The same things were measured in two ways. Each way mixes the same 8 hidden numbers, adds some noise and spreads widely along 6 directions of its own, which tell nothing about the thing.
Some things both ways: the first way, then the second way.
18; 79; 58; -144; -163; 172; 325; -136; -217; 52; 80; -239; 83; -75; 367; -363
126; -108; 249; 239; 1; 381; -241; 1; -8; 201; 135; -44; -125; 83; -75; 58; -119; 198; -400; -602; 209; -403; 59; -13; -363

241; -133; 113; -122; -323; 244; 317; 90; -352; -86; 117; -40; -23; -279; -227; -440
208; -104; 105; 9; -180; 271; -421; 207; 73; 203; -36; -111; -180; 47; -78; 8; 208; 4; -169; -195; 410; 168; 195; 185; -310

49; 345; -288; 144; -268; 534; -173; -48; -97; -420; -159; -260; 499; -182; 145; 5
-35; 29; 247; -147; 65; 212; 85; -83; 135; -146; 54; -258; -78; -227; -245; 51; -33; 171; -157; -21; 13; 11; 307; 95; -139

-255; 133; 392; -83; 100; -117; 21; -53; 237; 148; -61; 48; -407; 75; -25; 130
152; -148; -47; 291; 125; -169; 65; -122; -11; 4; 209; -98; -78; 59; 170; -152; 81; -286; 101; 14; -149; -65; 237; 60; -185

352; -143; -429; 278; 121; -10; -669; 187; 36; -194; -232; -99; 107; -263; -69; 339
-6; -37; 76; -191; -223; -368; -6; 277; -130; -261; -29; -197; -297; -615; -75; -39; 32; 362; 149; -378; -160; -64; -107; 300; 107

-156; -104; -95; -271; 155; -89; 69; -208; -358; 372; 24; 11; 158; -167; -302; 190
63; -77; -37; 39; 163; -33; -315; -194; 107; 26; 123; 41; 126; 101; -160; -94; -39; -97; -75; -340; -21; -40; 119; 111; -7

-658; 519; -159; -454; 95; 125; 29; -206; -53; 280; 184; 293; 487; -128; 144; -277
-142; 314; 194; -278; -62; -13; 287; 6; 114; -383; 111; -275; 161; -170; -86; -176; 27; 19; -161; 233; 156; 129; 151; 158; -79

-609; 181; -55; 124; 299; -261; -266; -213; -130; 311; 188; 286; 54; 222; 74; -568
110; -177; 557; 18; 140; 275; -222; -113; -30; 15; 275; -130; -164; -117; -257; 21; 100; 512; 27; -655; -238; -212; 167; 192; 119

212; -112; -324; 82; -453; -10; -265; 29; 161; -173; -9; -121; 332; 39; -209; 241
293; -150; 510; 21; -125; 81; 311; 178; 125; -165; 110; -225; 206; 78; -181; 233; -70; 68; -49; -165; 379; 101; 232; 349; -168

197; 2; -144; -71; -220; 517; -34; 1; -141; -465; -236; 182; 403; 38; -522; -443
141; 95; 98; -268; -85; 209; -312; 123; 246; 69; 143; 77; -9; 61; -128; -2; 270; 18; -265; 59; 123; 273; 361; -56; -44

-26; -210; 169; -421; -51; 30; 64; -24; 160; 306; -200; 60; 91; -123; -163; 365
312; 11; -511; 37; 322; -55; -159; -53; 243; 239; 258; 369; 126; 136; 37; 28; -161; -262; -156; -166; -124; 9; 480; -48; 28

-134; -63; -351; -301; -166; -143; -295; 84; -375; 169; 92; 287; 515; -385; 16; 22
18; 183; 17; -407; -369; -458; 0; 258; 110; -414; -341; -66; 263; -301; 54; -156; 95; -50; 91; 370; 103; 455; -35; 75; 111

370; -154; 59; 72; 29; 151; 85; 192; -206; 44; -40; -51; 86; -347; -276; -39
323; -83; -293; 71; 238; 9; -281; -134; -20; 16; -144; 221; 15; -137; 421; -403; 36; -25; 310; 237; -400; 200; 108; -132; 8

325; -8; -250; -79; -347; -39; -309; -233; -278; -462; 31; -170; 352; -205; 216; 101
175; 218; -24; -234; 317; 190; -308; -303; 325; -77; -104; 422; 677; 252; 52; -174; -194; -64; -123; 254; -219; 245; 326; -296; 163

130; 299; 144; -417; -743; 59; -64; 162; 92; -121; 469; 152; 128; -833; 292; 261
22; -103; 104; -95; 116; 358; 312; 38; 92; -261; 322; -177; -133; -65; -90; -51; 2; 228; -89; -350; 231; -51; -251; 329; -136

-6; 288; -142; 198; -121; 240; -268; -320; 211; -395; -113; -281; -269; 186; -204; 187
-162; 236; -236; -1; 212; 79; 79; -339; -116; 59; -2; 198; 258; 255; 493; -186; -242; -215; -73; 166; -141; 114; 110; -339; 21

-32; 204; 171; 109; -316; 666; 145; -197; 5; -505; -259; -305; -154; 150; -74; -319
-11; 83; -26; 104; 394; 260; -85; -455; 28; -33; 144; -81; 64; -57; -10; -358; -80; -29; -54; 0; -216; -65; 250; -4; -98

250; -225; -380; 465; -221; 288; -352; -56; -150; -562; -350; -311; 17; 406; -214; -377
135; 193; 145; -168; 220; 47; -244; -229; 52; -165; -134; 98; 477; -25; 97; -261; -180; 138; 174; 89; -154; 219; 262; 65; 118

-83; 445; 120; -291; 329; -219; -52; -259; -104; 5; 163; 36; -338; -283; 86; 292
-68; 69; 45; 46; 234; -16; -240; -241; 140; -107; 285; -77; 75; 111; -59; -313; 195; -171; -85; 74; -149; -87; 232; 17; -114

268; -214; -57; -89; -369; 809; 276; -66; 186; -274; -564; -297; -214; 376; -559; -81
93; 33; -477; 94; 131; -167; -115; -11; -59; 81; 196; 228; -252; -278; 211; -203; -50; 13; -113; -318; -370; -269; 54; -119; 29

-166; -178; -161; -51; -350; -74; 261; 51; -218; 201; 225; -25; 83; 169; -491; -361
340; 50; -6; -80; 341; 218; -70; -302; 166; -147; 101; 103; 483; 185; -1; -325; -14; -65; 275; 72; 46; 458; 303; 364; 168

-44; -58; -372; 152; 290; 192; 82; -89; 13; 333; -268; -396; 129; 158; -410; 273
-9; -180; 324; 429; -74; -364; 311; -216; -303; -299; -1; -463; -43; -285; 58; -303; -109; -95; 270; -246; -81; -288; -91; 344; -197

-11; 290; -107; 41; -113; 133; -112; -49; 161; -31; 174; -49; -15; -240; -111; 48
-82; 222; -162; -220; 333; 664; 51; 23; 153; 106; 276; 23; 118; 331; 72; 218; -397; 203; -282; -338; 601; 119; 69; 239; -253

-373; 360; -169; -268; -150; 50; -178; -203; -547; -17; 198; 218; 471; -301; 350; -317
-222; 295; 244; -323; 431; 364; -78; -323; 302; -479; 50; -41; 712; 217; -127; -258; -303; 155; -53; 105; 199; 91; -202; 118; -48

Other things, the second way, with their names:
<593>: 259; 133; 401; -42; -22; 293; 194; -98; 66; -256; 61; -350; 261; -108; -305; -198; -31; 166; -6; -115; 427; 231; 298; 622; -136
<199>: 125; 160; -319; -111; -84; -37; 156; 96; 38; -240; -126; -111; 40; -176; 334; -382; 133; -211; 151; 517; 197; 433; 24; 183; -222
<328>: -47; 113; -387; -129; 31; -142; -5; 18; -141; 2; 140; 373; 203; 211; 462; -116; -180; -63; 12; -354; 15; 102; -319; -43; 210
<546>: -21; 5; 214; -80; -141; -178; 391; -56; 18; -619; -349; -484; 337; -299; -54; -279; -229; -82; 222; 300; 387; 221; -255; 468; -304
<96>: 228; 219; 13; -226; 286; 338; -251; 6; 378; 2; 225; 238; 516; 355; -125; 14; -165; 35; -241; -115; 343; 174; 326; 148; -52
<338>: -77; 104; -174; -48; 407; 310; -174; -14; 360; 20; 348; 46; 264; 422; -33; 55; -252; -163; -269; -106; 472; -96; 111; 158; -363
<333>: 111; -129; 417; -62; 12; 237; -124; -92; 55; -50; 132; -118; -88; -240; -443; 48; -30; 401; -257; -601; -72; -205; 155; 163; 11
<397>: 225; -256; 249; 177; -15; -151; -439; -246; 65; 21; -147; -26; 12; -41; -155; -221; 254; -159; 28; 53; -389; 18; 362; -172; -4
<186>: 107; 210; 171; -306; -42; -117; -100; 348; 261; -227; 303; 83; 236; 0; -109; -19; 62; 190; -141; -189; 178; -15; 78; 188; 41
<510>: -169; 62; -267; -75; -373; -81; -58; 48; -96; 109; -87; 96; -47; 59; 110; 7; -87; -217; -475; -346; 328; 3; -280; -159; -100
<243>: 244; -84; 247; -80; 160; -160; -170; 2; 288; -468; -78; -404; 250; -142; -199; -311; 215; -93; 501; 458; 159; 390; 283; 578; -204
<317>: 23; -22; -203; 38; -232; -235; 29; -20; -67; 242; -4; 284; -130; -24; 164; 119; -85; -188; -414; -244; -253; -122; 165; -444; 88
<562>: 114; 136; 69; -154; 147; 244; 398; 34; 106; -313; 49; -98; 300; -35; 54; -51; -342; 155; 1; -66; 371; 160; -72; 349; -120
<244>: -108; 127; -176; -361; -60; 143; -81; 163; 97; -104; -240; -11; -2; -66; 282; -3; -31; 43; 24; 311; 182; 446; 9; -87; -108
<259>: -105; 346; -392; -329; 278; -165; -27; -86; 104; -135; 74; 305; 397; 136; 443; -197; -167; -142; 125; 288; -195; 317; 126; -153; 231
<349>: -77; 1; -460; 11; 166; -116; -223; -125; -111; 126; -21; 294; 37; 130; 446; -121; -231; -128; 50; -209; -184; 27; -121; -183; 81
<472>: 73; -126; 350; 34; 448; 156; -122; 22; 227; -99; 216; -380; 186; 90; -221; 230; -323; 161; 268; -173; 329; -57; 441; 552; -352
<208>: 216; -8; 74; 350; -99; 82; -199; -239; -201; 473; 136; 34; -219; 97; 117; -70; 141; -195; -300; -277; -190; -149; 654; -212; -152
<452>: 100; -49; -423; -89; 86; 128; -115; 128; 36; -192; -81; 105; -132; -327; 180; -271; -149; 195; -8; -228; -10; -34; -438; 63; -138
<52>: -337; 452; -381; -334; -131; -169; 8; 84; -30; -76; -8; 240; 242; 42; 328; -78; -215; -98; -285; -52; 149; 110; -179; -197; 86
<174>: -71; -157; 107; -77; 44; -387; 95; 105; -24; -225; 452; -176; -229; -244; -187; 4; 109; 168; 162; -607; -207; -119; -45; 388; 258
<602>: -36; 202; -300; -89; -98; 156; 6; -45; -67; -149; -189; 150; 118; -120; 288; -340; -204; 28; -255; -108; 153; 12; -386; -98; -125
<13>: 94; 102; -476; -278; -32; -276; -101; 420; 169; -144; 67; 86; -188; -304; 228; -115; 117; -7; 90; 147; -28; 201; 2; 77; -45
<543>: -197; 140; -629; -157; 153; -215; 363; -45; 18; -260; -82; 221; 137; -108; 544; -184; -350; -211; -65; 313; -231; 35; -376; -367; 5
<207>: 175; -115; -29; 71; -467; -275; -220; 274; -198; -6; -162; -185; -440; -455; -6; -208; 288; 66; -29; -350; 100; -22; -84; 204; -160
<183>: 150; -253; -209; 43; 200; 198; -209; 212; 214; 157; 247; 12; -152; 192; -76; 258; -122; -35; -103; -438; 342; -44; 35; 244; -297
<611>: -154; 13; 94; 74; 25; -179; 245; -21; -233; -200; 158; 20; 142; 120; 457; -115; -214; 46; 119; -340; -76; -214; -377; 8; 40
<513>: -96; 40; 289; -126; 30; -275; -102; -114; 77; -348; -103; -67; 321; -120; -50; -142; -129; 78; 50; 9; -213; -71; -28; -28; 62
<306>: 195; -90; -23; -285; -369; -127; 312; 306; -7; -187; 84; -44; -331; -466; -133; 16; 255; 234; -78; -286; -16; 297; -4; 218; 264
<404>: 47; 313; 176; 9; 359; 452; 273; -366; 59; -162; 290; 49; 718; 557; 157; -182; -319; -95; -33; -49; 438; 183; 108; 313; -70
<575>: 9; -184; 624; -95; -92; 117; -380; -7; 32; 74; 191; -209; -179; -2; -327; 121; 317; 311; -69; -396; -132; -16; 341; 69; 75
<35>: 146; -186; 235; 89; -344; -248; -48; 162; -108; -8; -28; -53; -189; -211; 35; 1; 144; 54; -83; -316; -120; -58; 30; -26; -4
<77>: -151; -88; -343; -204; -34; -204; -71; 27; 61; -249; -56; -2; -110; -311; -71; -184; -44; -22; -81; -205; -9; 35; -374; 99; 20
<172>: 57; 166; 110; 75; 187; 13; -298; -179; -13; 31; -30; 176; 434; 190; 197; -96; -335; 8; -103; -209; -27; -215; 113; -148; -118
<114>: -157; -105; 507; 215; -41; 58; 298; -135; -329; -228; 330; -408; -259; -183; -29; -136; -15; 345; 31; -688; -55; -445; -251; 325; -74
<173>: -8; -180; 185; 143; 89; -148; 186; -394; -186; -333; -23; -409; -24; -323; -105; -387; 34; 6; 319; -150; -157; 64; -46; 415; 34
<480>: 136; 73; -190; -125; 289; 421; -373; -232; -34; 309; 277; 276; -72; 215; 146; -168; 140; 114; -13; -325; -230; 260; 353; -38; 226
<556>: -126; 326; -594; -208; 258; -238; -275; -214; 117; -152; -141; 246; 423; 58; 353; -441; -162; -336; 98; 407; -137; 273; -19; -141; 54
<32>: 71; 8; -29; -14; -224; -198; 47; 229; 37; -171; 329; -105; -417; -459; -108; -271; 354; 76; -272; -274; -161; -273; -45; 82; -92
<524>: -257; 403; -309; -227; -110; -97; 299; 264; 133; -230; 122; -32; 141; 10; 282; -68; -164; -218; -346; 231; 430; -1; -173; -51; -300
<501>: 33; 105; 47; -41; 336; 117; -48; -403; 36; -334; 210; 186; 447; 137; 114; -579; -36; 55; 89; -195; -243; -79; -296; 89; 179
<179>: 94; 224; 52; 61; 70; 2; 85; 52; 135; -382; -174; -198; 403; -55; 220; -291; -257; -121; -10; 422; 346; -56; -50; 127; -546
<537>: 127; -221; 73; 341; -236; -235; 249; 140; -268; 78; 201; -87; -306; -158; 150; 61; -29; -22; -111; -583; -52; -335; -44; 76; -115
<359>: 53; 126; -169; 52; 12; 196; 83; -33; -136; 316; 283; 207; -48; 377; 458; 31; -13; -127; -211; -183; 58; 113; 227; -200; -2
<64>: 151; 85; -2; -159; -257; 48; -41; 149; -42; -5; -243; -157; -175; -248; 179; -115; 176; 10; 56; 265; 127; 441; 295; 84; -140
<352>: 104; 191; -333; 13; 120; 153; -4; -272; 23; -43; -80; 131; 342; 122; 224; -361; -215; -250; -95; 73; 162; 204; 24; 23; -117
<95>: 175; -270; 536; 144; 197; -67; -113; -83; 48; -150; 208; -105; 74; -17; -138; 32; -20; 236; 198; -395; -273; -242; 181; 167; 60
<38>: -161; -18; -354; -64; -96; -625; -164; 207; 56; -249; -159; 103; -9; -254; 272; -127; -123; -192; 0; 86; -203; -197; -345; -265; -123
<270>: 43; -168; -37; -53; 43; 125; -509; 265; 287; 283; -62; -39; -15; 314; -83; 454; -168; -168; -133; -104; 498; 171; 371; 72; -413
<26>: -110; 110; -103; -117; -179; -12; -218; -223; -315; 124; -192; 227; 98; 112; 320; -227; -32; 12; -45; -314; -90; 288; -117; -188; 273
<239>: 74; 37; -295; -181; 333; 136; 115; -46; 380; -300; -40; -48; 242; -76; -11; -128; -223; -157; 35; 413; 124; 253; 80; 134; -257
<20>: 155; -151; 337; 228; 470; 81; -148; -210; 83; -183; 367; 57; 326; 268; 52; -132; -158; 124; 185; -355; -263; -358; -12; 109; -32
<534>: -18; 178; -29; -216; -103; -512; -123; 274; 84; -340; -294; -237; 350; -82; 263; -136; -97; -208; 416; 497; 332; 418; 72; 329; -198
<351>: -12; 186; -90; 79; 442; -17; -512; -343; -12; 151; 53; 134; 476; 417; 306; -217; -195; -239; 257; 81; -105; 135; 438; -17; -30

Some of these things the first way, each followed by its name:
-237; -107; 360; -27; -277; 426; -414; 83; 144; 1; -387; 316; -380; -131; -10; 24 | <472>
-274; 209; 306; -222; -336; 75; 500; 114; -107; 198; 323; 47; -304; -68; -12; -457 | <199>
-59; 65; 65; -256; 137; -124; -91; -98; -270; 103; 34; 15; -206; -331; 89; 226 | <556>
22; 247; -349; 23; 64; -119; -436; -159; -310; -92; 178; 114; 180; -318; -56; 108 | <575>
-669; -160; 337; -261; 260; -221; -347; 86; -181; 609; -100; 684; -393; -86; -14; -251 | <534>
-108; 65; 423; -242; -186; 310; -134; 21; -64; -17; -96; 277; 330; -535; -41; 127 | <239>
-334; 27; -297; -248; 179; -156; 31; -200; -66; 220; -41; 295; -90; 603; -362; -481 | <186>
-63; -1; 12; -48; -86; -92; -423; -519; 289; -224; -120; -186; -124; 145; -135; 531 | <317>
-163; 169; 271; -223; -427; 489; -384; -171; 272; -245; -265; 228; 34; -211; -93; 334 | <543>
394; -163; -234; 142; 105; -131; -264; -23; 8; -389; -154; -136; 137; 148; -195; -98 | <96>
-401; 167; 395; 0; 15; -26; -600; -26; -59; -61; 149; 590; -24; -445; 62; -262 | <244>
-137; -78; -159; -163; -194; 113; -531; -421; -162; -195; -177; 141; -83; 15; -165; 162 | <513>
-45; 58; 274; -97; 442; 190; -200; -123; 100; -36; -339; 250; 7; -64; -351; 68 | <338>
-358; 364; -174; 3; -75; 145; 199; 477; 77; 181; -9; 111; 551; 104; 421; -597 | <359>
-779; 185; -107; -57; -82; -314; -193; 154; -82; 471; 19; 305; -179; 294; 214; -112 | <174>
257; -272; -92; -203; -92; 51; 273; 156; -294; 212; 114; -139; 47; -333; -171; -166 | <207>
7; -33; -67; -93; -323; 190; 439; 105; -248; -2; 66; -367; 324; -104; 99; -305 | <352>
-504; -88; 194; -473; -453; -154; 150; -179; 88; 314; 510; 186; -33; -170; 24; -455 | <593>
-3; -204; 396; -27; -167; 191; -86; 222; -37; 95; -239; 224; -97; -171; -195; 31 | <183>
-207; -65; -114; 74; -453; 180; 145; -124; -329; 27; 55; -294; 51; 32; -176; -113 | <546>
478; 29; -361; 47; -111; -132; -210; 88; -147; -444; 83; -214; 258; -218; 66; 24 | <501>
-101; -135; -71; -60; 65; 282; 185; -76; -229; 71; -43; -21; 530; -37; -224; -578 | <602>
-274; -145; 266; -63; -516; 188; -109; 258; 341; -34; -230; 88; -40; 213; 382; -294 | <537>
-148; 422; -12; -174; 61; 196; -25; -132; 227; -240; -149; 2; -145; 180; 102; -61 | <524>
115; 118; -198; 95; 335; -282; 250; 321; -615; 352; 149; -98; 219; -324; -16; -15 | <243>
425; -95; -38; 177; 334; 224; -340; 379; 164; -241; -471; 181; 43; -90; -367; 51 | <13>
52; -107; 224; 239; -78; 159; -178; 72; -378; -75; -312; -41; -211; -77; -24; 63 | <270>
